The rows are grouped in 3 different ways at once. Each group adds its own fixed numbers to the row, and there is some noise. The rows also spread widely along 10 directions, which tell nothing about the answers.
In the rows, zero is written as 128.
Known rows, each followed by its group in each grouping:
[141 125 204 135  73  69 132 125 127  94 134 117 102 135 139 160 190 109
  59 107 129 133 108 150 166 155 129 112 112 138 200 105  56] : K_221 E Vek
[153 137 169 129 132  82 156 166 146 109 130 141 109 145 141 204 177 145
  91  85 149  92 124 149 108 158 122 135 105 139 182  88 107] : K_72 P tiz
[193 154 129 117 131 220 154  92 126  82 171 129  97 140 167 172  96 149
 111  60 127 151 135 112 148 104 123 156 187 157 121 107 191] : K_709 X Vek
[134 152 215 101 116 156 159 122 145  89 150 148  99 159 153 199 125 112
 104  84 103 126 114 136 160 158 137 104 181 157 187 101 121] : K_221 X tiz
[177 189 127  86 110 180 130 110 110 159 159 132 110 139 133 137  64 148
  55  80  92 117 140 149 135 159 136 204 148  98  86  95 188] : K_605 P tirer
[ 97 142 163 148 107  96 151 141 163 138 153 179 120 124 157 104 163 123
 110 148 142 106 133 130  81 152 133 103 158 139 141 147 150] : K_709 U numid
[180 197 183 104 129 200 169 110 132 118 162 123  93 151 156 180  85 133
  75  79  92 114 132 143 169 175 131 170 152 127 127  91 190] : K_605 U tirer
[176 133 107  94  97 120  76 141  87 148 147 118 118 131 119 128 129 135
  76 116 130 131 122 130 114 174 140 152 110  78 109 104 145] : K_72 E numid
[122 141 109 115  97 128  95 133  88 138 162  99 126 131 117 105 117 153
  85 119 139 127 107 126 120 149 152 114 172 119 116 138 166] : K_605 U tiz
[162 123 143  89  98 166 117 104  97  93 174  82 117 162 145 159  73 133
  72  46  87 118 106 114 187 125 164 139 224 123 146 126 166] : K_605 X Vek
[104 180 182 102 130 119 120 159 144 179 151 220 129 123 132 151 122 130
 107 119 144 122 124 156  44 171 117 125 105 143 117  84 125] : K_709 E numid
[187  82  86 117  97 128 137 107 133  83 155 151 106 142 169 147 162 130
 116  91 148 134 146 113 108 100 118 152 154 124 129 130 128] : K_221 X Vek
[167  87  80 124 118 129 173  96 152  74 142 136 110 132 161 169 121 173
 103  34 156 127 133 138 122  56 118 180 156 154 128 131 114] : K_605 U tiz
[186 110  89 125  75 123 125  98 131 115 132 186  94 120 161 111 199 118
 114 158 159 160 160 127  92 132  94 147  98 104 115 123  95] : K_221 X tirer
[172 132 129  66 127 190 136 110 116 106 172 159 104 144 146 197  93 115
 140  76 132 128 119 126 107 141 107 121 144 136 120  98 134] : K_605 E tirer
[127 142 129 124 111  92 204 111 170 107 163 135 102 108 134 157 156 144
 121 114 186 117 123 183  88 114  99 109  93 179 157 122  82] : K_605 U tirer
[179 154 110  82 107 214 111 114 102 121 180 168  95 148 154 136 120 105
 143 140 119 150 149 101 100 167 117 128 168 109  98 111 191] : K_221 X Vek
[148 135 140  81  90 121 135 128 121 122 176 114 104 143 127 153 112 110
  91 103 112 114 119 150 127 161 139 131 143 123 145 110 133] : K_221 E Vek
[150 127 121 129  93 139  90 134  91 125 159 112 126 139 144 103 140 134
  90 127 126 121 118  89 129 163 154 109 200 103 123 149 197] : K_221 X tirer
[182  85 118 127 106 105  87 156 104 110 128 155 123 157 166 160 173 138
  86  87 123 109 139  94 113 148 143 159 158  85 138 113 148] : K_221 X tiz
[154 148 105 115 117 130 191 114 151  72 193  56  87 131 126 145 132 135
 130 112 164 109 115 142 140 142 144  79 164 161 169 146 183] : K_221 P numid
[151 136 143  85  91 105 161 124 152 121 164 169  94 133 139 160 154  98
 115 133 130 123 141 167  90 158 107 133  93 131 149  98  87] : K_221 E Vek
[144 148 110  64 125 142 176 134 159 134 191 157 101 147 140 161  96 110
 148 119 128  84 139 160  71 170 127 125 134 121 120 116 168] : K_605 U numid
[154  98 137 100  66  75 132 106 131 103 122 143  93 140 140 144 180 109
  83 122 126 131 138 157 136 135 117 141 103 104 170 111  36] : K_605 P tiz
[179 156 101 121 100 105 195 125 182 130 157 152  79 126 156 116 171 124
 103 165 132 103 176 168  95 173 115 175  83  99 121 121 159] : K_72 U numid
[147 111  93  69  88 133 191  74 158  91 168 116  83 132 128 155  95 126
 117  86 127 131 129 178 129  87 118 144 147 159 144 128  82] : K_709 P tiz
[174  58  62  68  94 116 146 111 140  95 159 155 108 157 161 167 123 125
 132  78 122 101 145 131  95 102 128 155 163 104 132 133 107] : K_605 X tiz

New rows. What belongs after each?
[147 178 155 137 107 168 106 103 103 110 143 117 109 119 129 127 133 152
  81 103 162 184 109 126 153 133 134 114 150 153 129 111 144] : K_221 X numid
[181 123 100 105 101  61 148 139 144 134 139 124 114 134 131 158 138 150
  58  66 140  92 142 175 100 133 137 204  87 101 133  94 111] : K_221 P numid
[189 166  83  83  95 145  82 152  71 162 187  96 109 144 129 111 129 127
  97 161 119 110 144 123 102 216 146 141 130  65 101 102 218] : K_605 X Vek
[111 140 150 127  72 145  96  95 108 118 148 179 111 120 148  89 171 114
 116 164 153 183 126 113 113 131 110  80 157 140 133 137  93] : K_605 X Vek
[156  89 183 104 112 113 169 127 156  78 142 166 107 160 166 215 144 109
 104  52 116  97 122 142 133 115 114 148 142 138 177 105  73] : K_72 U Vek
[130 152 153  88 110 116 113 155 125 179 151 198 136 146 146 144 117 125
  88 115 112  93 136 140  67 179 131 150 140  98 112  99 144] : K_605 X tirer
[125 170 143  77 105 110 134 137 108 141 169  76 113 142  99 157  84 143
  70  91 118 104 104 174 139 168 158 128 146 130 152 103 136] : K_605 P tiz
[149 167 112  81 107 145  97 135  86 156 170 105 114 128  98 138  96 139
  94 114 150 136 108 160 102 171 136 132 111 117 102  97 151] : K_221 U numid
[144 154 143  99 108 118 190 106 161 117 169 134  93 114 131 165 131 127
 113 115 150 123 125 182 106 137 106 119  95 169 152 105 100] : K_709 E tirer
[200 120  79  52  98 177 126  99  93  98 180  61  95 162 131 161  66 132
  96  73  88 117 126 133 176 148 159 156 184  94 126 118 175] : K_605 X tiz
[197 114 119  71 119 161 108 116  91  88 161  89 106 149 130 202  91 134
 100  40 132 128 105 132 156 138 138 137 135 114 139  90 130] : K_605 E numid
[145 116 163 110  82 154 106  94 133 113 127 200 104 143 169 118 135  98
  92 109  97 147 142 108 133 123 122 148 173 102 125 127 106] : K_709 P numid
[118 102 143  84 121 108 119 160 124 153 161 183 138 142 137 177 116 118
 125  89 137  80 110 137  46 143 121 120 140 128 126 112 113] : K_709 U tirer
[174 109  72  69  95 190  95 101  91 118 178 157 107 145 145 128 104 112
 138 113 128 149 139 102  95 129 121 137 176 104  88 127 162] : K_221 X Vek
[170 152 142  88 108 172 141  97 134 100 159 157  87 140 153 161 136 110
 131 126 137 152 136 137 129 157 112 110 128 127 142 102 120] : K_605 X numid
[142 196 200  77 127 156 162 126 143 128 168 120 107 149 129 195  65 127
  77  61  96 108 109 170 156 177 148 138 145 140 154  85 150] : K_605 E numid
[151  91 170 113  91  52  85 166  97 141 130 129 135 145 137 174 173 123
  66  93 131  88 106 135 112 167 141 119 114 100 175  97  77] : K_709 X tirer
[ 77 160 150 129 101 130 107 127 122 150 149 174 137 125 136  95 118 151
  95 126 137 145 115 119  95 133 145 100 201 151 123 144 146] : K_605 X tiz
[142 128 100  69 108 110 212 120 202 126 171 203  90 147 163 160 134 113
 148 134 119  90 166 173  58 146 111 150 125 131 138 117 120] : K_605 X tiz
[149 164  95 106 114 102 133 145 134 174 156 166 121 121 128 123 125 154
  87 118 154 111 147 169  58 157 124 180  84 103  89  97 149] : K_605 U numid
[107 181 143 127 120 105 134 156 146 187 144 187 136 125 141 117 117 167
  68 112 125 109 142 151  61 150 143 172 149 134 105 107 171] : K_709 X tiz
[134  96  77 134  70  81 131 101 128 116 161 112 119 104 134  80 151 150
  85 117 156 138 127 136 107  89 131 135 148 141 123 156 111] : K_709 E Vek
[111 127 139 114  69 170 127  85 135 129 165 180 109 138 163  64 105  99
  99 145  77 137 142 105 128 125 136 140 225 117  97 170 165] : K_709 U Vek
[178 164  85  83 121 168 154 121 113 124 195  73 105 134 118 152  84 150
 113  96 143 112 119 147 116 156 143 129 154 136 113 117 208] : K_221 X tirer
[188  92  98  83  88 103 197  96 177  85 152 133  79 148 159 167 126 118
  92  78  98 105 154 165 141 116 129 190 135 115 150 122 104] : K_221 E tiz
[135 133 149 128 113 104 121 159 135 150 133 190 127 148 167 137 150 139
  78 110 109  92 147 123  89 166 136 174 151  90 121 116 158] : K_605 U tiz
[144 155 140  92 122 164 159 118 128 107 192 106 102 136 134 166 100 131
 126  98 139 122 114 144 119 137 133  99 167 168 150 112 160] : K_709 X Vek
[114  61  87  81  97  92  87 147 104 129 169 176 146 139 128 143 121 121
 135  83 157 107 107 113  40 107 126 110 170 124 113 138 107] : K_221 E Vek
[124 146 131 111  73 157 101  94 107 142 154 158 116 120 142  78 119 121
  86 144 115 155 126 112 126 148 128 121 177 112  99 147 143] : K_605 E tirer
[146 131  89  82 100 189 131  98 129 125 178 186 112 142 153 119  87 123
 130 105 118 140 146 115  84 114 123 153 195 128  83 132 175] : K_221 X Vek
[ 88 119 184 154 123  79 143 168 155 127 149 193 145 144 169 148 166 137
 103  96 144  83 120 115  72 134 131 113 174 149 157 136 139] : K_605 U Vek
[164  99  71  86 102 100  98 150 109 148 148 167 125 141 142 141 130 140
  98 100 129 103 144 129  66 148 131 174 123  81 101 110 139] : K_605 E tiz
[111 155 140 109 128 148 147 140 127 110 174 139 102 128 122 162 147 128
 157 141 181 135 105 144  80 158 115  59 139 175 150 121 136] : K_221 U tiz
[140 137 134 114  78 103  63 141  92 164 135 153 128 131 130  92 138 123
  61 130 118 137 125 122 109 177 147 147 135  78 106 118 138] : K_221 E numid
[158 113 119  94 100 136 176 101 152  97 157 130  97 153 159 156 105 127
  96  82  96 104 138 144 146 125 139 165 174 119 140 134 142] : K_605 U tiz
[133 137 147 119 102 174 136  85 117  93 154 135 106 122 140 140 127 132
 118 103 159 163 108 128 139 109 109  97 156 162 133 133 107] : K_605 U tirer
[147 153 128  97  94 137  90 123 110 160 145 169 121 129 131 112 104 131
  73 107 116 142 132 135 104 154 137 169 135  94  91 107 144] : K_221 E numid
[143 127 160 117 107 135 138 128 160 112 147 215 107 150 186 138 172 100
 135 141 122 118 153 106  95 166 122 109 160 108 145 126 143] : K_605 X numid
[116 165 199 134 108 115  85 152 108 158 134 184 143 137 148 139 131 143
  51  88 116 128 117 119 110 160 137 152 151 119 126  96 137] : K_605 E Vek
[140 133 166 128  83  72 113 137 118 125 125 136 110 136 141 146 190 133
  72 131 143 134 125 150 131 165 130 121 104 118 177  97  72] : K_605 X tiz
[118 134 182 114 103 134  77 129 106 138 133 185 130 130 141 142 127 122
  89  96 130 147 108 117 109 141 128 112 148 126 129 107 102] : K_709 E numid
[131 201 129  94 131 178 148 127 122 142 197 131 110 122 124 141  85 144
 120 116 145 131 121 146  90 162 125 116 149 159 110 106 197] : K_605 E Vek
[192 111 101 102 131 104 141 151 119 104 164 115 119 149 145 204 134 154
  95  45 151  82 132 139  98 122 125 170 118 120 145  90 141] : K_605 P Vek
[197 140  98  91 108 152 146 107 120 110 152  99  99 145 138 170  89 160
  63  52 109 129 135 151 155 125 146 204 147 118 120  98 160] : K_221 X tiz
[134 126 151 115  80  85  77 160  87 143 146 101 130 152 135 116 150 131
  60 131  98  98 115 115 145 198 173 111 175  79 159 127 153] : K_605 X tiz
[123 197 185 137 136 116 139 168 130 158 156 149 129 119 127 164 139 153
  82 107 156 113 111 145  84 184 128 118 115 157 137  91 169] : K_221 E tirer
[137 212 177  91  94 194 126 107 123 159 163 187  93 134 148 111 126  96
 112 188 103 153 146 137 117 209 113 111 138 112 113 106 160] : K_605 X tirer
[141  82 100 114  78  86  80 135 103 115 156 118 126 138 143  97 160 114
 104 131 133 111 118  97 115 157 153  92 171  82 139 156 142] : K_605 E numid
[107 156 163 149 135 139 130 151 152 129 152 212 129 126 163 134 156 135
 131 119 162 128 127 100  61 150 124  98 168 154 123 129 180] : K_221 E numid
[167 147 112  61  94 189 152  69 132 104 170 126  91 144 140 144  65 122
 106  81 105 151 133 152 158 120 134 151 169 126 117 118 133] : K_605 X numid
[143 152 105 101 141 110 126 171 132 169 176 139 136 133 134 149  87 161
  93  75 137  75 128 140  57 160 153 162 143 115  98 109 214] : K_709 E numid
[187 101  68 121 114 139 166 107 131  71 160  98  89 128 141 162 152 151
 125  91 172 136 132 137 122 103 117 141 131 146 136 130 136] : K_221 U tiz
[152 151 122 122 108 176 153 101 144 119 166 189  95 125 167 117 143 119
 127 142 135 146 155 128  87 128 100 145 140 135 102 123 156] : K_709 U Vek
[ 99 151 206 106 111 134 167 127 173 119 152 201 107 147 155 156 131  94
 124 117 117 114 125 145 103 159 124 101 159 149 155 122 116] : K_221 U numid
[153 127  60 116 108 100 157 126 148 131 165 139 105 111 136 118 147 156
 121 133 165 120 146 151  61 126 117 146 111 136 110 129 151] : K_709 E tiz
[137 126  72  90 118  80 111 162 116 185 163 166 145 121 123 136 113 160
  93  95 160  87 131 152  23 146 127 166 104 104  86 110 147] : K_605 E tirer
[107 159 188 109 126  81 154 155 140 142 159 117 136 136 123 190 112 155
  74  62 145  86  94 173 110 150 146 108 138 165 174  98 111] : K_605 X tirer
[169 183 164  93 120 169 138 136 108 130 174 122 100 149 140 170 110 122
  92 108 110 116 131 149 136 188 130 144 128 116 133  86 174] : K_605 U Vek
[143 190 169 120 127 166  80 147  87 148 154 134 126 138 134 145 118 148
  86 109 139 139 113 114 124 189 149 113 154 116 122  96 190] : K_605 X numid
[132 117 151  77 102 151 136 120 134 108 172 158 103 155 143 153 116  87
 141 120 114 112 119 125 112 161 132  93 173 119 142 131 136] : K_221 U numid
[135 142 108 103 112 134 118 143 112 154 175 136 134 135 138 121  95 145
  96 101 123  97 122 116  88 158 147 135 176 112  99 132 197] : K_605 E tirer
[122 149 155 164 115  93 123 157 136 133 128 176 117 115 146 125 203 150
 101 154 166 137 130 121  82 163 115 111 117 137 143 122 130] : K_72 E tiz
[150 102  73 131  84  86 181 100 179 122 154 172 104 111 165  95 172 140
 115 143 154 117 163 148  68 101 111 152 129 134 118 153 119] : K_709 X tirer
[154 149 151 130  80 137 101  97  95 116 138 112 108 114 131 115 145 139
  64 117 141 167 111 130 162 142 124 123 128 126 136 117 106] : K_605 E tirer
[117 117 136 156  83 113  80 122 102 114 132 152 122 120 150  86 183 140
  94 147 149 162 120  89 122 137 133  93 173 124 138 151 127] : K_605 E tiz
[182 138 148 120  91  73 172 130 146 103 162  76 100 147 151 159 157 138
  55  94 113  89 137 164 165 163 151 158 124 115 182 104 134] : K_605 X Vek
[108 108 176 137  98  46 173 140 168 115 150 126 134 137 154 150 138 140
  61  68 118  68 109 143 130 129 152 124 175 144 181 143 117] : K_605 E tirer
[123 165 189 111  89 136  83 137  94 156 147 165 119 138 135 121 138 109
  73 133 107 133 124 125 115 174 132 129 149 109 131 102 130] : K_709 P Vek
[163 120  63  91  92 115 133 109 104 121 178  92 109 122 112 130 119 149
 101 101 168 130 122 165 100 113 120 147 107 129 112 120 114] : K_605 U Vek
[114 101 115 104  68  83  93 132 112 150 149 163 126 130 130  94 162 117
 100 149 139 129 125 132  79 140 128 115 147 106 127 136  91] : K_72 X Vek
